The same things were measured in two ways. Each way mixes the same 13 hidden numbers, adds some noise and spreads widely along 6 directions of its own, which tell nothing about the thing.
Some things both ways: the first way, then the second way.
[ 40  47  42  20  -3  27  20  38 -13   7 -23  15  25  33  17  30  -2  41
 -18 -28   7  -8  39]
[-59   5  -7  -4 -31   2 -19  16 -29  -8   9  11 -32  18  61 -23  -6  15
  -9  14  26   4 -22 -17  -3  -3  33 -26  10  16]

[ 12  15 -44   9   0 -12 -30 -17  30   1  11 -23 -12  24 -20  28  16 -23
 -18  12 -19  25 -50]
[ -9  -7 -28  16 -32   2  10  15  17 -25 -25 -38   1  -7 -24  20   2  10
  15  26   3   5  -5  14 -43 -28 -10  16  -7 -16]

[-13  22  27  -2  -7  -6 -14  -5   0 -12  -3 -25 -14  -3 -12   0  15  -5
  26  36 -14   9   7]
[ 10  -9 -44   0 -47   1  23  49  17 -41  -5 -83  18  14 -17  13  27   1
  44  23 -27 -22  14   9 -32 -34  22  36 -13  -3]

[ -5 -11  25  -3   3  10 -32   7 -32 -18  18 -20  -4  17 -14  20   7   9
   2  19   3  29  27]
[-14 -23  27  22 -31  16   2  29 -15 -10 -40 -53 -21  29   8  -1  25  10
 -45  14   9  -7   6 -17 -34 -12   2 -68 -41   4]

[ 22   9  26  -8   5  -3  15  19  20 -26   4  16  34  27 -50 -12  14  -4
   5   1  35 -24  27]
[  4  26 -46 -17 -34  10  19  17 -14  -5  18  20  33 -23  29  13 -19 -14
  42  11  30 -17  -3  13 -33   0  56   2 -18  -1]

[-12  26   1  12  24   4 -42 -14 -41 -15  44 -42 -30  25  77   2  -7  16
 -42 -10   9  45  23]
[-33  10 -14   5  17  -7 -18 -26  13  10 -20 -51   6  60   8  -8 -28  27
 -18 -14  16 -31  17 -23  21  10   6 -23   1   9]

[ 26  -1  -4  25  29 -11  16   2 -29 -18 -54  18  30 -24 -11  11  -6  25
  -6  21  24  -5  31]
[  6 -21 -12 -19   8 -24  10 -11   7  24  13 -48  18  15  -1  -3  22   9
 -35   8  -8 -49  -7  36   1  48  21 -33  13   6]

[-18 -13  -2 -13  -6  -2  -6 -12 -39   1  24  -8  -8 -21   7  -6  -2 -12
   0  36   8  29  28]
[-31  19 -62  18 -15  14  25   3 -23  -5 -19 -37 -14  57  27 -40 -13  27
  26  17  21   9 -23 -17  15  -2  33   1 -13  29]

[ 15  -8  -4 -19  -4  -9  -7 -21 -27   4  16  14 -27 -15 -19  45  -6   7
  40 -32  32  34 -52]
[  7  20  -7  -9 -14  10  -5  -6  54   8 -11  -1  11  -4 -14  37 -62 -23
  16 -18  22 -42  -2  10 -42 -15   7 -29  -8 -10]

[ 16 -10 -10  -6  31 -12 -13  -1 -44  26  -7  50  56 -34 -19  15  -7  30
 -23  -2  -8  15  27]
[ -6  26 -18 -22 -35  -7  46 -28 -29   4  25  23  16  28  14 -20 -24  16
   8  16  -7  20  14  21   5   5  21 -15 -14 -17]

[-16  17  -5 -13 -25  21 -40 -15  28  19  37 -41 -33  32 -14  54  31 -19
  28  16 -31  37 -86]
[ 27  -6 -12 -19 -49 -33 -24 -16 -33 -15  33 -18  30  -7 -11  21   0 -35
  40  -9 -16   8  18  15 -30 -13   1  26  -8 -39]

[-29  -6  12 -25  -2 -15 -16  18 -13   3  30  14   4 -11  -8   0 -12 -17
 -12  42  21  30  40]
[   2   27  -35   15   -7  -14   23   -4   17  -25   -2 -102   14   33
   -7  -22   -2    3   42   -3    2  -51    4  -12   29    6   29   19
    1    3]

[ 51  27 -27  -3 -13   8 -36  -3 -10 -44  26  -3  39   4   3 -22  14 -14
 -32  -9  35  31  33]
[-14  38 -28 -13 -20 -20  17 -19 -16  14  16 -18  14  24  18 -22 -34 -12
  12   9  27 -42  -5  -3  -3  -3  38 -18 -40  -5]

[  3  -4  -5 -18   5  11 -43   1  35  19  27 -41 -18  38 -36  63  27 -11
  16 -28 -29  13 -66]
[-21  27   9  -7 -38  33  -2   3 -24   3   5  83  17 -20  42  31 -44 -11
  -8   8  41  24   7   3 -30 -13  26 -44 -26 -28]

[ 21   5  19   5  10  -1 -19  -3  29   2  15 -13  22  38 -20  -1 -17 -10
 -17   2  12   1 -13]
[ -7 -27   1 -21  27  -6   1 -36   2   7  11 -48  27  39  -8  12  -3  14
 -19 -13 -12 -22  22  13  15  32   3 -20  12  -4]

[  8  24   3  18   8  -3 -15   3 -33 -12  32 -15  14   6  -1   4  31  23
  -4   7  22  39  19]
[-42  19 -17  -1 -46  10   5  15   9  -5 -14   1  11  -1  16  24 -31  -5
  15  29  33 -15   2 -22 -51 -35  26 -27 -21  -4]

[ -4  43  45   4 -11 -15   9  -4   2   9   3  12 -37  -9   0  -8 -35  -1
  26  -5  10 -23  -2]
[ -5 -26 -35 -22 -42  -9  44 -54 -38   5  20  24   1  47  -6 -12 -10  30
  30  21 -31  88  -8  39 -12   9  -5  16  24 -14]

[ -2  -5 -23 -13  16   9   8 -18 -65  -1  -5  13  25 -55  -2   9  15  23
   8  30  16  44  15]
[-20  11 -32 -10  -3  -9  17  -3  26  29   6  22  35  28   5   1 -45   9
   9  13  18  25 -11  -2  -5   7  17 -12  14  17]

[ 20  59 -34   7  -2  19 -11   0  23   3  -7 -53 -15 -11  27 -14  25 -35
 -14  -8 -29 -10  -2]
[-32  27 -30  16   2  22   8  22   0 -17  12 -18  -3  18  44  -8 -16  18
  -3   9  22  -9 -20   2   8 -17  43  35   4   7]

[ 35  68   4  14 -39 -19   4 -31  11  -7 -19  20 -54   9  26  -5 -40 -17
  14 -24 -25  -8 -23]
[-20 -27 -13  19 -11  24   4  22  34 -28 -44 -73 -33  13 -19  -6   8  27
   2  26 -20  -4  -4  13 -30 -24 -22   6 -17 -15]

[ 38  24 -35  30  -6  21 -24  35  14  15  -2  11  67  13 -63  18  42 -15
 -38  18 -29  17  12]
[-40  25  32  10 -34  49  38  45   2 -45   9  31  29 -47  23  29 -24 -24
   4  22  33 -26   4 -23 -23 -15  44 -30 -20 -15]

[-18  67  22  -9 -13  20 -19  13  -7 -14  10 -42 -63   7  29  11  14 -14
   5  14  14   3 -16]
[  3   4 -16   7   5 -25 -27  -6  50 -11  17 -58  23  20 -22  16 -16 -10
  -1 -28 -10 -34  -7  -7   0  14  -2  37  49  13]

[-40  -1  38  -5  50 -19   3  22   4  36  13 -32 -21  15  25  33 -14  39
 -28   8  -4   0  37]
[-18  38   2 -37 -12  -7   4 -17 -42  -5  50  26  22 -13  64  -8 -19  -3
  -6  -6  29 -45  19  25  16  24  58 -22 -16 -26]

[-24  15  14  70   2 -42  25  -2  -4  15  19  16 -40   7  29  39 -10  50
   1  12 -14 -14  21]
[ -9   4 -50  23 -21  36  23  21  16  -9 -22 -51  -1  11   2  -2   0   9
  30  34 -15 -26 -24   8   2  -4  26  16  -1 -17]

[ 20   1 -15  -4   4   6  13  -1 -25   9 -46  -6   2  -2  -6  33   7   1
  -8  21  -6  24   2]
[  6 -10  25 -40   8 -11 -21   6  13   1  33  13  35 -44  15  13 -10 -31
 -18 -13  14 -62  15  33  -4  46  21 -48  -4 -16]

[-18  28  20 -26  -7  -5 -33  28  85  -1  47 -64 -67  77 -17  45 -14 -23
 -37  12   5   7 -16]
[  0  10  18 -10  -5  -1   2   3  25 -22  17  -2  29 -24  -3  17 -34 -23
  12  -9  12 -21  11   9  -6  -1   9 -11  -4 -23]

[  5  12  -8 -28 -11  -9  -3  32  51  18  26 -52 -40  32  13  48  12 -16
 -34 -12  19  12  -1]
[ -1  12 -22 -13 -14   3  19  10  21 -15  27  77  28  -8  -7  14 -84 -20
  56  10   3  61 -30  35   6 -24  13  32  18 -21]

[ 29   4 -37  14  -9  24 -36   6 -21  -7  40 -16  61  -8 -20  15  62  10
 -14  12   6  46   3]
[-29 -15  -4  30 -38 -12   1  -2 -26  21 -24 -23 -10  59   3  -6   0  16
 -25  45   2  58 -26 -21 -27 -41  -3 -19 -16  -5]

[  7   5 -28  -5 -18   4 -17  32  27   7  43 -41  11  37 -20  14  37 -30
 -51  27  -5  25  31]
[-12  21  36  -7 -23  31   8  31 -29 -37  26  34  16 -62  35   6 -28 -51
  10  11  40 -41  -2   6 -20 -12  41 -30 -64 -37]

[  8  44  20   1 -13  -7 -25  37 -14 -31  12 -16 -21  33  61 -12  10 -19
 -29 -28   3  -3  72]
[-23  44 -18   2  10  15 -16 -16  -2   8  14   0  41  -2  40 -10 -32  -1
   6  -9  22 -44  14  -7  64  54  43 -20  21 -24]

Other things, the second way, with their names:
k_798: [-24  -6 -65  14  -7  27  35   5  28   6 -26  -2   9  48   7 -24 -24  51
  30  29  -3  74 -10   1  15  15   6  11  29  23]
k_532: [ 11  18 -19   5 -19   1  33   9  -1 -42  23 -44  -4  38  -6   6  -1   0
   7 -21 -19 -24 -16  12   2  -5  27  30  15  19]
k_323: [  0 -22  12   8  11  17   1 -14   1 -11 -11 -41  11  43 -10  26  -9  19
 -24 -15 -14  12  17  12  -5 -12  -7  -2   1 -10]
k_914: [ 30 -17   1  -3  10 -14 -15 -24  30   5   3   6  28  39 -44  37 -47  -8
  -4 -32 -20  40   2  29   1  -5 -31   7  27  -6]
k_937: [ 31   9 -27 -20 -22 -42 -12 -25 -18  -8  24 -79  -9  19  11 -21  30   4
   2 -23  -9 -42   7  29  -9  23  15  12   1  -3]
k_2: [ -2  22 -25 -27 -10  -4 -14   4  19 -54  39 -29  35 -33  15  23 -15 -22
  54 -30  14 -55  28  10  -8  11  33  43  24 -10]
k_704: [ -9  18  19   0  -7   7   8 -15 -17 -15   2 -26 -21  17  21 -17  -8  12
 -36 -12  13 -30   6  11  -3   9   6 -32 -32 -10]
k_258: [-24 -17 -23  23 -15  -2 -24  16 -14 -22 -32 -25 -31  19  19 -24   8  32
 -18  20  17  55 -16   5 -28 -18 -19  17 -18   5]
k_882: [-49  47   9 -19   1  27   4  -3  12  -8  19  53  43 -17  40   4 -63  -5
   3  -3  42 -40  36 -16  30  25  36 -52  -6 -18]
k_295: [-43  16  -4  -8   0   6   5  28  -4  -7  23  -1  44  29  50  -4 -24   1
   3   5  31   1  14 -29  21  -5  58 -12  10  21]
k_406: [ -1  26 -22 -44 -29   2  26   0 -16 -38  45  18   5 -14  15  -8 -23  -9
  32  -2 -12 -37  12  45  -7  -5  27  17 -21 -21]
k_440: [  3  44 -66 -13 -47 -21  24 -12  -2   6  32 -37  17  26  22 -18  -7   2
  45  10 -15 -30  -7   8  12  12  52  25  23  -5]
k_344: [  5 -12  18  -8 -36   3  -2 -23 -58 -15  -6   8 -41   2  27  -4  17  18
 -40  -5  12  21   1  33 -46   9 -10 -42 -46 -21]
k_94: [-20  24 -44  25  14   5 -20   7 -12   7 -12 -10  21   8  30 -19 -20  14
 -10  15  38   6  -8  -6   6   2  16  32 -31  -4]
k_541: [-43   8 -32   8 -40  20  12 -12 -29  -3  -8  36 -13  -6  45  -9  -5  20
  11   9  57  41 -23 -18 -35  24  27 -23  20  28]
k_252: [ 54 -14  26 -21 -19 -25 -30  16  -4 -29  21 -44  16 -32 -14  30   7 -47
   0 -38   3 -45  10  30 -44   3   7 -14 -27 -15]
k_949: [-14  12 -46   9 -39  15  11  27  14 -18 -10 -38  -3  31   0  -1 -19  -6
  45   9 -10 -21 -15 -13  -5 -16  31   7   8   9]
k_503: [-31  -7 -36   1  -5   3  12  21 -14   6  -2  22  19  26   9   1 -26   1
  -1  15  26  12 -29 -12  -2   7  26 -14   0  32]
k_248: [-18  52 -11 -20 -19  -4 -13  11  -7 -43  33 -43   1   0  45 -11   2  -1
  -4 -30  19 -83  33 -12 -11   4  43  13 -17   6]
k_765: [  8 -53  19 -13 -21   1  11   7   6  -8  -8 -17   7   0  11  17   4  10
  17  18  -7  63  11  36 -32 -12   0 -27  15 -19]
k_825: [-46  10 -10   7 -32  19   1  -4 -15 -25  -2  23 -30  24  37 -12 -37  19
  24  11   9  43 -17   0   9 -18  13  -6  20  -8]
k_521: [-17  26 -35  21   3  51   4  54  24  -8 -14   6  20 -13  12  -1 -10   9
 -32  20   4 -49   2   3  15  18  25  -8 -32  -9]
k_89: [ 21  17 -31  16 -21  -7  18 -13 -11 -18   7 -53   9  37  -3  -9  -3   6
  15  -4  -9  17  -3  11  -3 -12  10  38  -6  -8]
k_530: [ -9  19 -12   4   8  20   1  -1  14 -10  13   9  41 -24  26  18  -8   9
  -8 -15  23 -21  11   8  22  55  34  -8  39   5]
k_499: [ -9   6  -1  26 -29  18  -5  28   1 -13 -23 -14 -11  13  10   1   3   3
 -34  -4  18  -5  -3 -20 -30   1   5 -32 -22  15]
k_981: [  7  -4  -1  -5 -43  -6  -8  -1 -47   7  21  29   0 -17  21  -7  11 -14
 -17  16  -5  13 -11  27 -11  27  11 -29 -18 -29]
k_124: [  5 -15   1 -25  10   1   9 -42 -15  22  20  -2  35  17  13  13 -14   6
  -6  -3   5   9  20  32   0  20  18 -19  -7 -28]
k_489: [ -9 -18  22 -28 -12  18  14   6 -42 -17   2  28  -7 -28  28  24   0  -1
 -27   3  34 -30  -2  41 -43  10  21 -61 -46 -11]
k_962: [  6 -29 -28  -3 -43 -13 -18 -37  -5  17 -15 -13  -6  19 -21  20   7  16
   7   4 -21  47  -2  18 -46  17 -32  -9  29 -18]
k_945: [ 17  15  24  -7 -27  16  39  23  13 -28  24 -17  -3  12  -4  14 -34 -27
   9  -2 -23 -31 -13  25 -17 -49  31  -2 -30 -24]
k_122: [ 29 -42  -1 -35 -11  -5 -16 -15 -17  10  24  37  50  -9 -10  37  -4 -15
   0 -19 -12  31  24  39 -20  40  -3 -21  16 -16]
k_292: [-35 -26  22 -22  31 -29 -31 -46 -44  29  10 -31  14  23  36 -11  14  18
 -51  -1  39 -20  12   4   4  44  13 -51 -10   1]
k_277: [ 13 -28  20 -29  28 -20 -41 -35  11  25   0 -24  29 -11  -2  31 -16 -12
 -30 -32  33 -34  22  22 -36  29  -8 -50 -13  -6]
k_397: [ 10  -5 -37  -4 -15 -20   8 -10 -32  -3   6 -18  -1  31   8   1  -1  10
   2  -2  12  15 -22  24 -25  -6  15  12  -7  16]
k_658: [ 25  29 -38   2  -5  41  25  46  53 -43  -4 -37   7   5   0  12 -23   1
  21 -27 -11 -44  12  21 -11  -7  30  25  -4  16]
k_207: [-30 -32   6  -3  37  15  31 -25  38   9  -4 -34  19  45 -14  15 -28  41
 -13  24 -27  17  -7  41  27  -9  -2   8  39 -24]
k_797: [-27  29 -46 -24 -31   9 -11  18 -44  -5  10  57  -8 -25  42 -13 -18 -10
  -8   5  46 -55 -11   7 -30  28  36 -43 -55  12]
k_672: [  9  47 -29   8  -3  -7  23  24  15 -28  21 -61   2  38   1 -38 -20 -18
  12 -23  -2 -74 -18 -15  42  17  40  12  -9  26]
k_136: [-15  17   4  14 -36  33 -11  19 -34 -31   2  13  -9 -25  50  -5   2   0
   0  10  23  13   7   2 -19  -6  20  -1 -31 -31]
k_832: [-29  28 -15  15  11  -1   7 -36 -24  24 -18 -26  -9  65  24 -22 -32  28
 -33   5  23 -12 -19  -4  27   4  15 -26 -24   2]
k_148: [-39   3 -17   4 -17   7  16  -7 -32  19   8  31  14  27  16   3 -10  18
 -31  36   0  18 -13   4   7   6  21 -19  -3 -12]
k_851: [-34  31 -23  18 -30  20 -11   6 -36 -24  14  47  10 -16  32 -13 -42 -18
  32  14  29  20 -20 -16  24   1  27  15  -4 -30]
k_712: [-31  20 -56 -20 -33  -2   7  16  -9 -14   5  27   5  13   5  -1 -41   0
  34  30  11  -3 -12  13 -19 -33  20  24 -28  -5]
k_408: [ 15   4   5   0  12  39  22  28  54 -37   1 -44  31   4 -43  25 -29 -18
  -4  -9 -36 -66  28  17   5 -12  -2  10 -31 -25]
k_451: [ 18 -36 -44 -26 -56 -33  -1 -14 -24 -12   8  -2 -30  23  12 -11  27  39
  18   3 -24  85  -7  56 -52   4 -15  27  29   8]
k_447: [ 54 -83 -13 -26 -10 -24  -8   1   3   2   7 -67  47  36 -65  44  56   1
 -21 -16 -67  19  39  35 -36  31 -32  -1  23   5]
k_534: [ 12   9  18 -21  -7 -37 -43 -17 -24   9  26 -55   8   9  13 -17  28 -13
 -60 -18   0 -73  38   8 -13  34  -1 -38 -49 -20]
k_40: [-27  -1 -10 -30  -6 -15 -10 -27 -29  -3  20 -12  21 -22  12  21 -11 -15
  13  18  24 -58  -3  21 -18   0  28  -9 -20 -34]
k_924: [ 22   3 -52  -8 -25 -15  44 -55 -40  13   7  -2   8  67  -5 -23  -8  42
  18   4 -28  64   6  41  30  26   0   5  13 -12]
k_21: [-20   9  -5 -34  38  -9 -35 -66 -11  41   8   5  30 -31  58   1 -34   2
  -1 -22  85 -44  12  17 -12  59  33 -52  -7 -12]
k_247: [-11  -8 -10  -9   2   0  -6 -39 -54  11   4  -1  -5   2  36  -1   0  12
 -15   1  34  -5 -14  25  -6  28  19 -26 -20 -17]
k_260: [-19  11 -27 -15   3  -9   6 -14   6   2   1  -3 -10  22  23 -12 -25  26
  -8  -5  28   4 -10  18 -19   3  10  -1  -1  21]
k_508: [-30  18 -48  12   1  29  12 -25  23   7 -12  33  -6  30  28 -17 -44  42
  16   0  20  49 -21   3  20  32   7   7  48  18]
k_893: [-29  16 -24 -18 -15   5  28   7  13 -17  13   8  14  26  10   6 -37  11
  15  -2  11 -13   0  -3   1  -1  31  -7  20  25]
k_877: [ 15  -2 -14  22 -24  21   6  -1 -19   0 -25  20   1  -5  -2  16 -12  -4
 -16  -3  32  27 -16   3 -37  18  -3 -34 -27   4]
k_830: [  7 -17 -15  19 -35  25  -7   4 -38  -7 -27 -32 -26  -5  21  18  28  10
 -14  11   8  -3 -16  25 -45  -4  10 -16 -19 -22]
k_656: [  4  -1  -1 -16 -30   3 -10   0 -22   9   6  14  19   3  17  10 -21 -20
   7   5  11  12  11   8 -27  -9  15 -31 -32 -26]
k_868: [  7 -21 -12  -6 -21  20  32  -9  -1   3  -5  -5  -5  10 -19  -4   3  11
 -19  23 -28   0  -5  32 -13  25  -8 -21 -10 -20]
k_475: [ 15  -4 -22 -15 -12   1 -14 -27 -18   3  16 -25  13   0  -8  12  11  -3
 -13  -3 -26 -46  13  37 -17  19   0  13 -21 -39]
k_623: [-30  -9 -37  40 -22  54  16  35  12  -9 -47 -25 -22  15   4  24  21  29
 -38  15  11 -15 -28 -17 -40   9  14 -21   3  35]
k_66: [ -8  -1 -10 -10  -5  25  -5   6   1  -8   6  54  16  -4  25  17 -27  16
 -15 -16  20  30  14  26 -12  24   9 -15  14   4]
k_613: [ -6  16   3  18 -13  -5   7  27 -15  -3  -3   7  19 -20   5  14  -7 -28
 -30   3  55 -32 -34 -14 -25  13  27 -38 -29  22]
k_781: [-19 -24  28  13  10  16 -25   9  11   5 -20  -1  -4   0   9   2  -9  13
 -55  20   0   6  -5  18  10  19 -15 -44  -4 -27]
k_411: [  4   5   1 -18 -38   1   3   8 -47 -20  31   4   3  -4  16  -1   5 -16
  -6  13 -15 -13   3  32 -22 -14  20   9 -39 -32]
k_70: [-30 -24 -22   0 -23  13  26  -4   6   7 -21 -26   9  35 -15  10   1  21
  -4  34 -12   2   0  -2 -11   5   1 -33   5  -2]
k_565: [ 10  18 -13  -2  17  38  12  10  64 -14  -4 -61  25 -10  -3   7  -7   7
 -10 -24 -15 -93  34  14  21  53  20 -23  11  -9]
k_616: [ -4   6 -73  -7   3   2 -24   3  26 -18  -5 -45   4 -22  18  -7   4  18
  33  -7  19 -41   0  29 -11  39  15  36  19   5]

Some of these things the first way, each followed by its name:
[ -3  13 -21  -5  12 -18  25 -17  16  -1  -9 -18 -38  45   7  10  -4 -15
 -35  16  -7  -2  -7] | k_616
[-22   2   7 -24  -4  12 -10  18  31   5  21 -25 -36  38 -80  30  10 -34
   6  35   6   8 -34] | k_541
[ 27  60  -4 -16 -11  16 -25   9 -20 -38   9  16  26 -26  18 -60  14 -41
  -3 -17  20 -15  38] | k_89
[-18  -5  -4   6  13 -17   5 -16   6  20   8 -14 -27   2  14  14 -12 -13
   5   6   4   3 -21] | k_247
[-25  -5  24  73  70 -29   5  28  -5  35  25   4  32  39  35  62   2 109
 -71  18  -8 -17  45] | k_148
[ 36  23  82  -5  -5 -11  -4  42  89   6   4  15  28  73 -45  32 -16  15
  -6 -31   8 -68 -11] | k_411
[  8  52  58 -28  -5  15 -43  -1  26 -45  12 -23 -33  59   9   5 -19   6
 -11  -1   0 -19  -7] | k_534
[ 22  12  19 -21 -16 -12   2   5 -21  18 -44  20 -10 -19  15  33  -3  -7
  26 -19 -21  -2  -4] | k_781
[-10  33  25 -42   1   3   8  -3 -13   3  -9   5 -16   1  29  -7  -6 -13
  -2   3  -1  -8  11] | k_258
[-34   3  44 -33  26 -16   4   1 -67  17   1  -1 -46 -25  31  -6 -20  -1
  14  -6  16  -2  24] | k_344
[-48 -23  57 -79  -6  -3 -23  37 -17 -23 -11 -14 -23 -52 -62   3  19 -51
  63  69  55  -2   7] | k_613
[  0  48 -25  62  10 -15  -8 -53  -6  19   2  -9 -49  16  60  32 -10  33
  -8 -12 -54 -14 -66] | k_475
[ 22   8  29  36 -11  -2   8  19 -12   9   9  32  16  31  -6  47  -3  44
   3 -11   8   4   8] | k_949
[ 24  17   0 -44   6  17   0  16  -1 -18 -15 -61 -26  30 -18  -3  28 -38
 -17 -12  16   9  16] | k_451
[ 11  -2   8   8  14  20  -5   7  -9  -8   2 -36   5  50  -7  17  27  -7
 -12   8   4   2  -5] | k_122
[ -6  25 -50   6  18  23 -21 -44 -19  -3 -25 -40 -33 -33  36  15   5 -17
   8  14 -18  23 -55] | k_397
[ 14 -15   4   8  31 -17   9  -8 -12  17 -40   0   6  -7  -6  13 -20  -5
   5  -3   7  -3  -8] | k_489
[ 48  33 -12   9  34  34 -31  24  41  11  22  -2  73  91 -44  22  12  18
 -90 -23 -19  -6  -5] | k_248
[-26 -17  55 -62  15 -22 -10  24 -13  23  21   6 -17 -13 -24   9 -25 -12
   9   5  25  -7  22] | k_704
[ 38  11  39  -9   2  28  -6  31  79 -12 -13  29  24  86 -56  55 -25   1
  -5 -30  29 -40 -51] | k_252
[ 13  16 -13  16   9  10  10  15  17  -6   9 -42  -8  42  -1  17   8   0
 -30   2  11  36  41] | k_765
[  7  37 -26   7  29  24  -7 -11 -52  -6 -17 -44 -32   9  57  -4  15  -7
 -34 -20 -26   6  17] | k_66
[-19  -7   9 -41   5   6 -30  40 -22   4  25 -73 -15 -31 -31 -17  42 -58
   0  29  26   9  30] | k_532
[ 13   8   8   8  30  42  -1  25 -27  12  -2   4  92   4  -8   3  32  37
 -33  24   3  24  57] | k_295
[-11 -20 -10  12  34   1   2  22 -57 -18  36  26  31  23  -7  -1  21  18
 -48  13  38  -3  53] | k_877
[ 13 -24  23  -8   1   7 -14   3  56   8 -16  -9  16  35 -58  60  -6   4
  12  29   6 -10 -57] | k_503
[ 39  56  10  60   1 -20  -1 -11  56  -1 -17   9   1  40  34  21 -27  19
 -12 -24   6 -12 -37] | k_40
[  9 -19 -29  11   1   3   6   9 -55  32 -19  24  31 -17 -13  54  42  22
  -6  20 -32  17   3] | k_981
[-24  -5  55 -36  -1 -24  -5  56 -18   5  56 -66 -36 -27  -4  -4  28  -9
   7   7  59  11  79] | k_945
[  7   5  39  -8  -6 -31 -10   4  -8  14  25   8   3   7  -6  -9  -9  -6
  -8   1  -1 -22  18] | k_408
[ -3   0  35  36   9 -30   7 -12 -54  15 -12  46   7 -27   3  23 -20  44
  32  19  -2  13  11] | k_70
[-13  39   6  -8   6   3 -27  14  46  -7 -27 -36 -60  28 -11  25  -5 -46
   5   3 -36 -24 -27] | k_530
[-10 -26  12   6  12 -12   8  14 -64  18  37   7   4  17 -22  36  37  26
   4   5  20  31   0] | k_962
